The rows come from 5 hidden closed curves, with some noise, and rows from the same curve form a group. Each curve winds through 8 dimensions. The rows are also pushed far along 5 directions, which tell nothing about the answers.
Known rows, each followed by its group:
[  9  -1  -8   0 -12  -1   3   4  26  14  -7  -6  -2  -4  13   6  -5  11
   0  -9]
Loza
[ -2  -6   8  16  10  -8  -3  17 -14   4  26   2  -5   1  -9 -25  18  22
   6 -19]
zipo
[-10 -16  -9   9  -5   3  -3  11  11  23   8  -1  -5   8  10   5  -5  -4
   3   3]
zul
[ -1   6   6  -9  -5  -3  -3 -11  -7   1  -9  -5   0  -1  -4  -7  18   7
  -5  -6]
zul
[ -2  -1  -1  -1  -4  -5  -2   6  17   4   3  -5   1 -10   6  -1  -7 -10
  -7   1]
rol
[-26   4  13   2   3 -14  -9  -8  -3 -15  -1  11 -13  10 -15 -15  24  -4
 -11  -8]
zul
[-15   2   9  -3  -1  -9 -30   3  24 -15  -3 -13   3  20   0   0  -6 -19
 -13  22]
zipo
[ -5 -13 -12  10  -7   7   0   3  -4  14  -3 -11   1   3   8   2   9  -2
  -1  -3]
rol
[ 13   5   8  -4   2  -7  -7  -5 -11  -5  -1  -5  -1  10   2  -8  -2  13
   1  13]
fuz
[  3  12  -9 -12  -7  -5  -8 -21  36  -5 -16  14   4  21   6   5   0   9
 -15  -4]
fuz
[-13 -24  -1   8   8   7  -1   6 -14  15   9 -19 -25  14   0 -12  20 -10
 -17 -12]
zipo
[ -6   9  -2 -18  -3  -6   2  -4  -4  -2 -22 -14  -3   2   2  21  -3 -11
  -2  22]
fuz
[ -6   8  11  -5   9 -17   3   1  11 -10  17  18 -11   5  -9 -17   7  19
 -10 -19]
fuz
[ 13   7  15  12   0  -2   7  13 -35  -2   5   2  14 -12   3  -9  -5  19
  30  15]
fuz
[ -9  -2   4  -8   0  -8   5  -3  19  17   3  16 -10  -5  -5  -2   7   2
  -4  -9]
rol
[-19  10   8  -9 -11  -6   0 -14  -3  -8 -17   8  -8   0  -9   6  14  -4
  -1  -2]
zul
[-14  -4  14   3  -9  -2   9  -8 -10   8  -5  13 -23  -4  -9  -6  22   9
   4 -17]
Loza
[ 10 -17 -11  13  10  14  14  14  -1  16  15   0   3  -5   7   0  -7   2
   5  -9]
zul
[ -3   9   5   4   6  -7  -6  -3  -9 -16 -11  -7  10   3  -1  -3   5  -4
   2  13]
rol
[-20  15   0 -15 -22  -7 -12 -21  22  -1 -35   5  13  11   5  15  12  -8
  -4  14]
zul
[ 16  -6   7  -3  12  -3  -8  -5   5  -6  28  14   0  12  -3 -19 -10  14
  -8  -2]
fuz
[-14  -3  -2   3  10  -5 -20   1  -3 -27  -3 -19 -18  30  -6   4  -5 -20
 -19  13]
zul
[-11  -7   2  15  12 -11  -3   6 -18 -11  24  12  -7   5 -11 -19   8   8
   2  -6]
zul
[-22  -5   3   8   5  -4  -7  -1  12 -12   7   6 -19  18 -10  -9  17   0
 -17 -22]
zipo
[ -2 -17   0  19  -6   5  17  19  -8  27  10  -5 -22 -15   1 -11  19  19
   9 -33]
Loza
[  5   6  11   5   7   1  -3  -4 -15 -32  -1   5   8  11   4   2 -19   1
   7  22]
Loza
[ -9 -12   2   1 -12  18  18  -8  11  40 -11  10 -22 -13  -1  -4  28  -2
  -7 -39]
fuz
[ 13  16   3  -8  -2 -15   5 -17  16   0  -2  27  12 -11   0 -10   3  25
   4  -8]
rol
[ -9 -13 -18  18  -5   9   4  14   2  17  -7  -8 -10  -9   5  19 -13 -28
   9   9]
Loza
[ -1   1   1   2   3 -11   2   3   5  11   3   2 -17  -5  -3 -16  12   3
  -9 -16]
zipo
[-17  -9   5  -6   1  11   4 -10  10   6  -8   6 -20  12  -5   4  13 -14
 -16 -14]
fuz
[ 29   8 -14 -21  -5  -4   6 -16  40   2  10  14  23  -7  13   2 -17  29
 -11 -15]
zipo
[ -8  -2   3  -6 -13   5  -7 -14  19  -6 -12   6  -5  15   7   7  -4  -6
 -10   6]
rol
[  8   8 -20 -19 -13  -2  -3   0  46   5  -8  -8  12   2  11  11  -7   5
 -19 -10]
rol
[ 25   0  -1   7   8  -5  -4   6 -10 -11  26  -3  12   0   8 -20 -12  24
   2  -3]
zul
[  5  12  18  -5   6  -1   8 -10 -24 -19  -7   9  -5 -10 -19  -4  12   7
   7  -5]
zipo
[ -5  -4   1  -2  -1   8  -3  -5   6   9 -19  -5 -22   6 -10  10   7 -21
  -6   2]
rol
[  2   6 -13 -16 -16   4   9 -22  17  13 -22   9   0  -5   0  14  13   7
  -5 -14]
rol
[-10   5 -11   6  -5   3   3  -8  -9   6 -20   5   3  -1  -4  11  11  -9
   7   1]
Loza
[  1  11  -5 -16   4  -8  -2 -11  12  -2  -6  11   8  15  -5   4   6  13
  -5   1]
Loza
[ 22  19  -7 -10   7  -9  14   1  -7  -3   6  15  20 -19 -11   1   0  29
  16  -8]
fuz
[-16  12  -5  -4 -16   9  -3  -3   9   0 -45 -18  15  -4   9  30   0 -34
   4  25]
Loza
[-15  -5   2  13 -10  10   0  -5 -18  23 -23  -7 -16  -5  -9  -5  38  -9
   5 -16]
zul
[ 15   0 -10 -10   1   0  10   1  16   7  10  15  10  -8   6  13 -26   5
   5   7]
fuz
[  5 -12   5   3   9  -8  -7  10   5  -5  31   3   0   8   9 -13 -22   4
  -5  13]
zipo
[  9  20  20  -1   7 -12   0   1 -33 -43  11   9  10  -4 -16 -17   6  26
  11   0]
rol
[  1  -9 -13  -2   0   8   6   3  18  15   0   3   4   8   9  13  -7   0
   0   0]
zul
[ -2   5   2   1 -11  -4  -5  -1   2   4  -7   2  13 -10   8   4  -9  -8
  11  19]
Loza
[-12  -7 -10 -12  -3   1   4   4  12  15  -8 -17  -1   2  12  13  -1 -18
 -13   9]
zipo
[  1  -1  14   4   4  -3   2  -1 -37 -14   7   2  -1  -8  -4  -2 -10  -4
  16  22]
fuz
[ -1  -7  -9   6  -2 -11 -13  17  29  -9  13 -13   3  16  18   1 -22   4
  -9  11]
Loza
[ -2  -4  -2  -4  -3  11  23  -2   1   7  -7  10   8 -18   7  20 -10  -5
  11   3]
rol
[ -4   5  -2  -4 -17   4   8 -13  -5  10 -16  12  13  -9   5   7  10   8
  12  -1]
zul
[  2   3  -2  -3   0  10   1  -3   4   0 -19 -10  -1   8   3  11  -1 -10
  -4   5]
fuz
[ -4 -18   0   7   2  13   7  -3 -10   2  11   3  -4  -3   8   2 -12 -14
   0   6]
zul
[  8  10   1   1  -4   3   4  -3 -28   4 -18  -8   8 -18 -12   6  15   3
  18   3]
zipo
[  4  24  -6 -29  -7  -5  13 -21  17  -2 -31   6   6  -9  -9  20  12   7
  -6  -7]
Loza
[-17 -12   5  11  -7  13   1   6  -7  -2  -7 -11   2  -2   9   8   0 -20
   3   7]
zipo
[-17  -7  -5   0   0  -5  -9   2  -4   5 -12 -20 -18   6   0   6   3 -32
 -14  16]
zipo
[  6 -16  -6  -3   1   2   8   6  18  19  20   0  -5   4  14  -4  -6  14
  -9 -13]
Loza
[  8  10  13  13  -1   1   1   0 -30 -19   1  13  16  -8  -1  -8  -6  11
  25  13]
fuz
[ -3   5   1  -9 -12  17   7 -12  -4   1 -31 -14  12  -7  12  19   2 -16
   1  12]
Loza
[ 14  -5 -16  -9  -3  11   4  -4  19  19 -11 -13   3  -4   6  15  -4  -6
  -7  -5]
zipo
[-11   6  15  -1  -2 -11  -1  -8   4  -3  -4  18 -19  12  -4  -9   8   9
  -2  -5]
fuz
[ 11   3   4  19  10  -4  -8  10 -26 -27  15  -1  14  10   2 -13 -10  17
  16  13]
zul
[  4   2   2 -14   0  -8  -1  -1  21  11   2   1  -6  -5  -2   0  -2   0
  -8  -2]
Loza
[-16  -8  16  17   8  -8   5  -9 -31   0   7  16 -26  -1 -18 -24  33   7
   2 -19]
rol
[  8  -8   9   9   8  14   3   0 -26   1  -1  -7 -13  -5 -14  -2   8  -5
   8  -3]
zipo
[  6   4   9   6   0   0  16  12 -13  19   0   1  -5 -28  -8 -11  15   8
  15 -18]
zipo
[-15  -5  -6  13   0  -7  -5  11 -13  10  -4  -9 -16   5  -6  -3  13  -7
   3  -1]
fuz
[ 13 -10  -9  12   2  10   7   7   0   7   9   8   4  -6   8  11 -26  -3
  15   9]
zul
[ -6 -18 -13  16  -7  13   4   9  22  29  -4  -1 -15  -7  11  11  -9 -24
  -1  -5]
rol
[-14 -19  -7   2   8  -1  -3   8   8   2  15  -6  -5  13   8   7 -13 -16
 -10  14]
rol
[ 10  20   8 -20   8 -11  17 -13   6  -3   1  31   2  -1 -14  -3  13  38
   4 -20]
Loza
[ 15   0 -13  13  -7   9  21   7 -11  14  -2  10   1 -30  -4   9  -3   8
  23 -15]
rol

New rows. What belongs after each?
[  1   9  13  -5   8 -15 -23   7  33 -24  11   6 -12  30  -8 -16  -7   6
 -19   0]
rol
[ -9  -7  18  15   2   6  -9   9 -12 -10   6  -3   1  10  -1 -11   3   0
   7   5]
zipo
[ -9   3   3  -7   0   2   1 -13   6  -5 -21   3 -15  15  -1   8   6 -11
 -11   4]
zipo
[  0   0  16   5   6   0  -6   0 -16 -26   9  11 -14  18 -13 -11   2  10
   2   0]
rol
[-2  8 -7 -3  2 -7 -1  9 13  0 -5 -4 -4  1 -6  6  2  1 -4 -7]
zul
[ 18  15  -2  -8 -16   5   3  -6  16   8 -20   7   8 -12  -1   9  -2   8
  10  -2]
rol
[  1 -19   8  19   8   9  -3  21 -17   8  21 -11   3   1  13 -11 -16 -11
  10  16]
Loza
[ 13   7   6 -10   0  -8   6   6  20   1  14  11   3 -18  -2  -8 -10  12
  -1 -11]
rol
[ 14   5 -10 -21  -6   7   4 -17  16   0  -9   0  18 -11   5  15 -13  -7
  -8   6]
fuz
[ -1  -5  10   5   3   9  10   0 -15  -8   5  11  14 -10   4   0  -8  -5
  12  12]
zul
[  8  -2   3  18   6   2 -11   3  -3 -11  13  10   2   7  -2 -14 -10   2
   4   1]
fuz
[ 16   4   8  -5  -3  -1  -4 -10  -8 -20   7   7  15   2   7  -5 -16  12
   5  16]
rol
[-18  -1   2  -1  -6 -10 -18  -6  25  -4  -3  -3 -10  10  -1  -4   6 -14
 -18   0]
zipo
[  2   4  -1   2   4   4   4   0 -23 -19  -6  -9   1  -3  -5  10  -6  -7
   5   8]
zul
[ 23  11   9 -14  -5   0  12  -6 -13  -4   1   1  38 -27  14   1 -16  16
  18  21]
rol
[ -8  -9   8   7   9   6  -2  14 -19  -1  -4 -20   4   0   2   8  -5 -22
   8  26]
rol
[-19  -4   5   9   3  -6 -20   2  -4 -16  -9 -20  -1  14   3  -2   0 -29
  -9  26]
rol
[  5  12   9 -14  -2  -8   3   0  18  -3   0   7   1 -13  -6  -2  -2   3
  -3  -5]
rol
[ -1  18  -1 -18  -4 -17 -12 -10  21 -31  -3   5   6  13  -6  -1  -2  10
 -17   0]
rol
[-13   4   5   1   7  -9   0  -1 -26  -7 -14  -4 -14  15  -7  -2  14  -5
   0  16]
zipo
[  3  15   3 -17   1  -7   0  -4   4   1 -21  -4   6   7  -3   6  10   5
   0  10]
zipo
[  5   0 -15   1   5   5   8   0   4 -15   2   3  23  -8   9  15 -22  -8
   2  13]
zul
[ -1   3  12   5  16  -1  -4  -3 -27 -44   9   4   9  12  -5  -3 -14  -4
   3  23]
zul
[-12  -6  -6  -2 -17   3  -1  -7   8  12  -8  -1   2   2  12   6   5  -4
  -2  -1]
zul
[ -3  -2  -1   0   7  -4  -4  -7   0 -14   0   9   1  20   0   5  -7   2
  -1  15]
rol
[-12  10   4   0  -7   1  17  -2  -7   1 -14  13   9 -20  -1  10   7   0
  14  -5]
Loza
[-13   2   3 -17  -8   4  12 -10  16  16 -21   3 -16 -13 -10  13  18 -15
 -10 -15]
rol
[  6   4   1  -5  -7   7   2  -5   0 -11  -8   7   1   3  -2  11  -8   1
   4   5]
rol
[-21  16   2 -14 -11  -6 -24 -23  35 -16 -36   0  -6  22  -5  11   6 -30
 -23  13]
fuz
[ -7   1  -6   2   3  -1   5   5 -22   1  -5  -9  -3  -9 -11   4  11  -7
   6  -1]
fuz
[-18   5  22   1  -4  -3 -12  -5   1  -5 -11  -1 -10   1 -15 -11  24  -6
  -4  -8]
zipo
[  5  -2   5   0  -2   2  -5  -8   5  -1  -7   3   9   5   9   5 -13  -5
   5  22]
rol
[  9   6   2  -4  -3  -2  11  -5  17   4   0  21   1 -16  -1   3  -9   6
   6  -6]
rol
[  7  -2 -21  -6  -5  -1  -2  -8  25   3  -1   0   6  12  10   6  -5   9
 -13  -6]
rol
[ -4 -13   1   3   5   6  -3   1  -7   2   0 -18   0   5  10  -2   0 -15
  -8  11]
rol
[ -3 -15  20  17  16   7   3  11 -40 -10  25  -5  -2   6   3 -26   5   5
   4   0]
Loza
[-16  -3   8   3  -3  -7 -19  -1   0 -24   8  -3  -9  21  -1 -12   3  -5
 -15   5]
rol
[  1  22   3 -11   0 -16  -9  -5  19 -12 -13  16  -2  10 -18   3   5   9
   1   1]
rol
[ -8  -3  -1  -6  -3   9  -2  -9  11   3 -15 -10  -2  10  10   6   4 -15
 -15   2]
Loza
[-22  -1  -6   1   7 -20 -17  -6  19 -14  11  13 -10  25 -10 -11  10  -1
 -19  -4]
zul
[  6 -14 -11  21  -5   0   4  23  -1   9  23  -3  11 -13  19  -1 -24   3
  16   8]
Loza
[  0  -3 -24   7   1   3   2   2   9  20  -6  -1   0  -8   0  11  -2 -16
   0  -4]
Loza
[-10   7 -12 -12   2 -12  -9  -7  28 -12  -2  -3   0  10  -6   4   7  -3
 -23 -10]
zipo
[-13  -4  -2  14   6  -2  -6   2 -20  -5  -3 -10 -13  -1 -14  -7  19 -15
  -4  -6]
zul
[ 15  11 -14  -3  -3 -12  18  -6  14  10   4  28  -3  -8   1  -1  -1  35
   7 -24]
fuz
[-12   8  -9 -10   0  -8 -15  -6  46 -21  -9   4   2  22   0  15 -13 -12
 -21   5]
zipo
[ 15  -2  -4   8   9   7  -9   2  -1 -12  10   1  10   5  -3  -3 -15  -5
   2   8]
fuz
[ 21   0  -4  -1   4 -11   8   4 -10   5  25   9  11 -13   6 -17  -8  28
   9  -3]
zipo
[ 16   0  -2   0   1   8  10   3  -2   1   5   8   9   0   8   9 -18  14
  13   5]
zul
[ 6  4 12 -2  0 -3 -2  9 15  0  7  6 -9 -3 -6 -8 -2  6 -2 -9]
rol
[-14  -1  -2  -5 -15   1  -8 -10   3  -3 -13  -7  10   8  13  10  -2  -8
  -3  17]
zul
[  6  -3  -5  12   0   5  10   1 -13  11  -6  -3   8 -18   6   0   3  -2
  12  -2]
rol
[ -7   9  12  -8  11 -10  -8   0   9 -21   4   0   5  11  -6 -12   6   2
 -13   1]
zul
[  9 -13 -23   3   6   4  11   5  11  26  11   2  -8 -12  -3   4   1  -1
  -5 -20]
zul
[ 13  -4  -4  11  -6   7   4   1   1  15   2   8  -1 -20  -2   3  -8   0
  15  -6]
zipo
[-15  -5   6  -6 -11  10  -1 -14   2  10 -20  -1   0  -4   3   7  10 -23
  -4   9]
zul
[ 14  -3   0   0  -5   7  -6  15  -8   4   1 -21  13 -16   5   6 -18 -13
  12  23]
rol
[  9   2   8  11   1  10   7   1 -27  -9  -6  -4   4  -2   5  -5  -1   6
  13   5]
fuz
[ 10 -10 -10  16  11  -2 -13  17   6 -24  28 -14  -2  17   8 -13 -21   3
 -13  -1]
rol
[ -7   2 -14  -3 -22   4  -7 -11  17  24 -34  -7  -8  -4  -2  13  18 -15
  -3  -5]
rol
[ 17  -2 -14   1  11  -7  10  -2  21  19  23  29 -14   4 -14 -18  15  37
  -7 -47]
fuz
[ 14 -18  -8   0  12  -1   5  13  11   9  35  -2  -2  10  16 -10 -20  15
 -10  -5]
fuz
[  8  -3  -2   5  -5  -1   5   3   8   6  12   5   4 -21   6  -5 -10   2
   3  -9]
zipo
[-12 -10  17  10   2   6 -12   2 -20  -5  -1 -11  -3   6   0 -10   6 -21
   1  18]
zul
[ -9  -2 -10   1 -12   5   4   8  -5  12 -12 -12  -1 -17  -4  15   4 -18
   7   4]
rol
[  6   1   7 -13   0   0  -1   4  -5 -14   8  -3  10   2   0   5 -13   4
   2  15]
rol
[ 16   3  -1  -2  -4   4   5  -7   5   3  -7   5  22 -10  15   9 -20   1
  13  20]
rol
[  0   1  -8   3  -4  16  18   4 -17  11 -16  -7  19 -14   9  14   4  -1
  16   2]
Loza
[ 10  10   3 -11  -5  -5 -10   3   8  -3  -5 -10   7  -6  -5   0  -3  -3
  -1  10]
rol
[ -7   0  13   9   5 -14 -18   9  -3 -18  17  -4   3   8  -2 -19  -3   0
  -3   9]
zipo
[-12   8 -14  -6  -8   2  16  -2  10  14 -28  -1  -8  -6   1  22  10  -7
  -1 -11]
fuz
